There are 8 hidden switches. A switch that is on adds its own fixed numbers to the row, and there is some noise. The rows also spread widely along 13 directions, which tell nothing about the answers.
(in the rows, 128 means zero)
Some rows, each with its switches (1 for on, 0 for off) after it:
[112 135 110 137 130 103  83 111 161 133 194 120 121 134 142 136  96 162
 113 167 114 131 131 135 140 152]	0 0 0 0 1 1 0 1
[137 150 107 105 147 127 171 137 161 156 106 196 140 153  98 120  99 115
 124 123 119 151 115 149 102 104]	1 1 1 1 0 1 0 1
[ 88 127 106 123 131 117 126  83 152 129 158 156 103  92 130  36 108 142
 132 159 138 169 110 137 105  80]	0 0 0 0 0 1 1 0
[165 129 125 130 156 127 149 168 134 158 126 154 180 142 100 145  93 146
 128 143 118 134 138 137  93 151]	1 0 0 1 1 1 1 1
[139 140 113 112 130 122 200 116 122 125 117 151 128 170 123 142 114 115
 108 125 128 130 167 142 129 135]	1 0 0 0 0 1 1 0
[194 128 122 135 105  81 156  95 109 114 136 135 141 138 137 167 162 115
 118 121 126 128 137 108 143 158]	0 0 0 0 0 0 1 1
[207  73 115 136  90 119 174 119 181 116  99 110 161 157 108 138  99  75
 128 157 107 147 111 145 149 122]	1 0 0 0 0 1 1 1
[172 109 151 116  59 110  77 120 163 176 125 124 141 109  89 140 129 124
 134 168 141 158 124 127  82 134]	1 0 1 0 0 1 1 1
[111 168 182 156 198 148  74 170 151  89 102 125 170  93 150 116 165 169
 142 139 132 159 122  92  94 173]	0 0 1 0 1 1 1 1
[149 123 139 144 129 131 121 112 190 102 120 132 148 142 138 136 128 101
 119 159 116 137 117 135 135 135]	1 0 0 1 0 1 0 1
[139 140 145 152 129 107 140 137 140 112  96 167  92 144 153 130 126 142
 133 156 106 142 145 126 121 127]	1 0 0 0 1 0 1 1
[131 144 111 138 162  97 122 136 148 101 124 151 121 124 140 133 121 138
 142 119  89 153 102 122 156 137]	0 1 0 0 1 1 1 0
[114  91 158 144 116 114 111 178  66 120 109  97 148 120 108 166 132 168
 150 104 173 104  92 115 125 189]	1 0 1 0 0 0 1 1
[144 154 110 119 157 162 144 125 180 141 126 133 252 163 122 173 170 100
 157 107 128 159  87 103 116 166]	1 0 1 0 0 0 1 1
[143 134 126 112 119 133 110 102 176 134 127 117 150 136 132 115 135 124
 116 150 124 166 134 131 127 131]	0 0 0 0 0 0 1 1
[130  92 119 127 111 103 135 135 118 121 130 112 123 138 106 141  88 132
 126 141 152 115 117 143 144 146]	1 1 1 1 0 1 1 1
[ 97 137  78 101  96 104 146 148  97 215 171 185 116 125  80 121  44 132
 132 132 134 127 135 149  99  90]	0 0 0 0 0 1 1 1
[190  95 112 159 140 101 116 164 140 151 154 133 162 145 108 164  80 137
 117 141  90 108 102 145 150 149]	0 0 0 1 1 0 1 1
[ 93 146 136 183 170 143 101 139 166  82 148 137 144 112 154 137 122  85
 158 159 130 112 114 118 141 118]	0 1 0 1 1 1 1 0
[185 134  98 116 123  89 154 112 147 141 139 152 143 134 124 129 107 142
 128 149  95 166 144 126 123 139]	1 0 0 0 1 1 1 1
[159 148 145 126 152 117 136 150 143 108  89 123 144 167 144 182 152 154
 133 130  98 155 146 111 119 198]	0 0 1 1 1 1 1 0
[147 150 126 126  68 135 157  90 172 130 130 124 142 181 127 210 143  34
 127 150 154 119 167 121 136 130]	0 1 1 0 0 1 1 1
[164 108 135 131 143 101 169 141  79 116 128 132 117 124 112 118 107 149
 113 134 161 109 142 129 119 142]	0 1 1 1 0 0 0 1
[102 149  95 118 158 137 153 145 151 161 139 173 166 156 102 124  89 123
 112 102 114 138 103 152 128 111]	0 0 0 0 0 1 1 1
[177 125 109 126 127 122 181 146 128 173 134 158 180 177  92 188 112 110
 123 123 115 117 130 136 110 154]	1 0 1 0 0 1 1 0
[140  92 106 133  96 103 153 137 105 153 164 139 132 132  99 148  88 113
 147 147 155 108 107 131 110 128]	0 1 0 0 0 1 0 1
[149 117  90 121 170 134 130 162 174 143 128 131 179 133 114 114  57 127
 129 151  81 154 113 144 148 126]	1 0 0 1 0 1 1 1
[152 111 137 113 111 104 171 149  85 143 112 128 141 153  86 149 103 163
 111 110 165 121 142 149 103 165]	1 0 1 1 1 1 1 1

New rows. What belongs after each?
[130  72 142 142  91  84  88 143  84 138 156  97 101 114  98 145  98 178
 117 141 156  99 109 143 132 170]	1 0 1 0 0 1 1 0
[108 124 108 125 148 122 153 109 120 112 159 119 130 100 133  64  91 138
 124 158 153 145 147 127 125 111]	0 0 0 0 0 1 1 1
[133 106 134 140 120 106 159 106 108 126 147 147 100 140 119  95 114 160
  96 139 163 112 124 150 116 125]	1 0 1 0 0 0 0 1
[152 110 141 129 124 100 129 162  81 135 123 115 127 141 104 166 105 168
 119 113 143 105 139 142 136 177]	1 0 1 1 1 0 1 0
[156 159 112  93 113  78 156 134 104 109  93 134 117 138 117 157 120 137
 111  72 112 158 150 130 169 154]	0 0 0 0 1 1 1 1
[149 102 131 124 117 100 127 103 145  98 128 125 140 135 108 124 135 136
 107 110 146 134  86 148 148 141]	1 1 0 0 0 1 0 1
[153 125 119 105 105 112 160 125 141 136  99 148 138 133  95 111  97 120
 120 119 135 157 132 155 121 112]	1 0 0 1 1 1 1 1
[141 158  75  82 118 110 143 126 128 188 179 132 161 161  95 174  78 131
  99 116 121 130 158 141 141 155]	0 0 1 0 0 1 0 1
[ 71 140 143 106 164 162 155 103 117 132 147 131 172 140 108  70 145 186
 113 118 212 141 129 151  72 143]	1 0 1 1 1 0 1 0
[150 120 107  94 133 126 171 113 152 110 130 105 161 160 110 117 104 135
 114 121 145 159 131 147 138 143]	0 1 0 0 1 1 0 1
[145  92 167 157 130  92 152 100 136  70  95 145 119 160 142 122 203 179
 111 110 145 143  56 119 105 182]	0 0 1 0 0 1 0 1
[140 163  94 119  88 102 129  88 127 142 174 138 149 115 129 163 115  85
 142 139 152 126 170 120 142 121]	1 0 0 1 1 0 1 1
[ 75 169 104 105 127 127 117 132 145 136 129 143 141 151 131 167 113 111
 130 110 121 142 134 129 149 145]	0 0 0 1 0 1 1 1
[142 135 139 122 124 126  83 119 170 122 121 123 129  83 100  85  99  95
  97 129 126 142 129 155 151  86]	0 0 0 1 0 1 1 0
[180 127 152 152 158 118 109 138 150 118 129 120 163 134 122 157 147 135
 104 134 109 125 122 117 129 169]	0 0 1 0 0 1 1 0
[100 166  94  79 163  93 105 112 150 157 136 189 138 125 106  90 113 193
  93  87  99 178  96 155 134 131]	1 0 0 1 0 1 1 1
[130 189 150 129 178 137 173 132  94 111 126 163 166 105 137 121 172 131
 135 125 171 138 168  84  65 153]	0 0 1 0 0 1 0 1
[ 79 140 128 141 147 167 138 155 203 121  84 164 124 169 146 133 100  82
 158 172 102 155 113 131 113 103]	0 1 0 1 0 1 1 1
[142  73 112 128  81  87 148 118 150 115  92 139  94 133 113  94 108 133
 142 123 114 166  53 140 133 116]	0 0 1 0 0 1 0 1
[133 110 112 139 191 149 158 176 174 107  84 143 180 139  97  92  76 110
 121 100 108 143  66 158 162 102]	1 1 1 0 0 1 1 1
[181 110 150 142  59  76 121 104 148 133 112 142  93 160 131 187 165 129
 138 153 112 148 121 114 101 166]	0 0 1 0 1 1 1 0
[168 163  95  98 178 125 154 158 126 181 155 155 179 138  89 116  74 162
  94 103 113 142 146 151 122 131]	0 0 1 0 1 0 0 1
[169 115 159 144 104 114 134 114 166 140 110 158 121 144 117 125 136 126
 108 170 130 140 131 135  88 127]	1 0 1 0 0 1 1 1
[145 134 143 149 130 117 113 148 157 150 143 154 143 169 112 179 117 148
 109 138 118 111 118 145 113 160]	1 0 1 0 1 1 0 1
[143 130 116  88  96  96 108 124 113 115 106  97 133  92 101 131 115 122
 131  90 133 157 127 131 172 141]	1 0 0 0 0 1 1 0
[158 120 109 127 139 120 137 119 171 130 150 138 152 145 103 133  90 104
 100 142 126 119 118 154 145 122]	1 1 1 1 0 1 0 1
[200 113 155 167 117 124 141 160 139  60  62  98 182 102 125 178 139  35
 160 120 127 118 120 100 166 142]	1 0 0 1 0 1 1 1
[140 159 125 116 182 138 150 187 147 141  91 159 123 173 132 155  95 146
 134 131  80 146 150 135 124 143]	0 1 0 0 1 0 0 0
[164 158 103 116 149 127 160 136 139 128 119 158 135  86 113  84  91  81
 139 130 107 157 149 123 126  80]	0 0 0 0 0 1 0 0
[185 105 142 140 144 128 173 132 144 123 103 145 153 124 116 100 127 121
 137 169 129 150 132 122  80 132]	1 0 1 1 0 1 1 0
[156  87 111 139 110  87 169  99 114 100 138 120 121 146 122 132 125 130
 114 116 131 123 104 137 154 145]	0 0 0 0 0 1 1 0
[104 126 141 141  79 106 185  86 110 114 105 173  85 148 148 124 171 116
 155 144 174 138 125 111  88 121]	1 0 1 0 0 0 1 1
[190 148 129  93 110 100 121 145 123 112  66 117 150  82 108 124 133 113
 152  82 123 180 121 109 144 136]	0 0 1 1 1 0 0 1
[137 117 125 105 125 102 145 111 115 114 120 130 125 117 112 113 128 141
 135 132 153 149 127 128 119 143]	1 1 1 1 0 1 1 0
[178 116 117 135  96  73 128  86 140 130 150 151 147 135 110 160 150 124
 106 119 132 126  99 130 135 154]	1 0 1 1 0 1 1 1
[127 139  96 126 136  98 148 118 123 122 153 139 137 113 129 105 103 143
 137 127 131 153 124 119 132 131]	0 0 1 0 1 1 1 1
[151 116 153 147 146  98  87 125 140 102 137 131 160  96 118 111 150 179
 126 121 144 141  79 124 109 169]	1 0 1 1 1 1 0 1
[120 139 116 126 132 100 118 121 113 129 139 163 141 117 120 132 140 138
 131  92 138 128  82 127 131 138]	0 0 0 1 0 0 0 1
[131 117 105 106  64 128 102 121 136 150 146  85 134  97  97 128  70  79
 143 146 161 128 138 139 155 103]	1 0 1 0 0 0 0 1
[106 104 112 144  74 129  86 119 184 139 146 122 130 116 102 135  81  59
 147 154 146 122  88 148 155  83]	1 1 1 0 0 1 1 1
[167 144  93 129 140 100  96 118 143 149 187 147 178  79 110 128 106 109
 133 136 114 133 111 115 130 122]	0 0 0 1 0 1 0 1
[137 102 126 127 101 113 117 117 122 119 146  94 137 116 109 124 118 135
 135 120 162 127 105 140 136 145]	0 0 1 1 1 0 0 0
[171 147 121 147 120 102 152  94 136 119 160 150 137 137 123 162 131  87
  97 135 128 103 161 134 148 124]	1 0 0 0 0 1 1 0
[158 122  80 116 121  98 124 113 147 108 151 108 159  89 138 127  96 100
 170 150 107 161 118 104 159 141]	1 0 0 1 0 1 0 1
[164 106 117 142 112 112 122 123 165 124 106 142 129 119 125 122 110  90
 146 146  96 144 100 136 150 103]	1 0 0 1 0 0 1 0
[123 149 100 110 147 165 182 163 153 174 122 166 185 171  94 141  87 104
 153 126 143 140 123 144  95 111]	1 1 1 0 1 0 0 1
[ 56 141  93 122 214 143 109 175 122 124 163 123 178 120 131 119  77 169
 146 127 126 130 104 124 145 159]	0 1 0 1 0 1 1 1
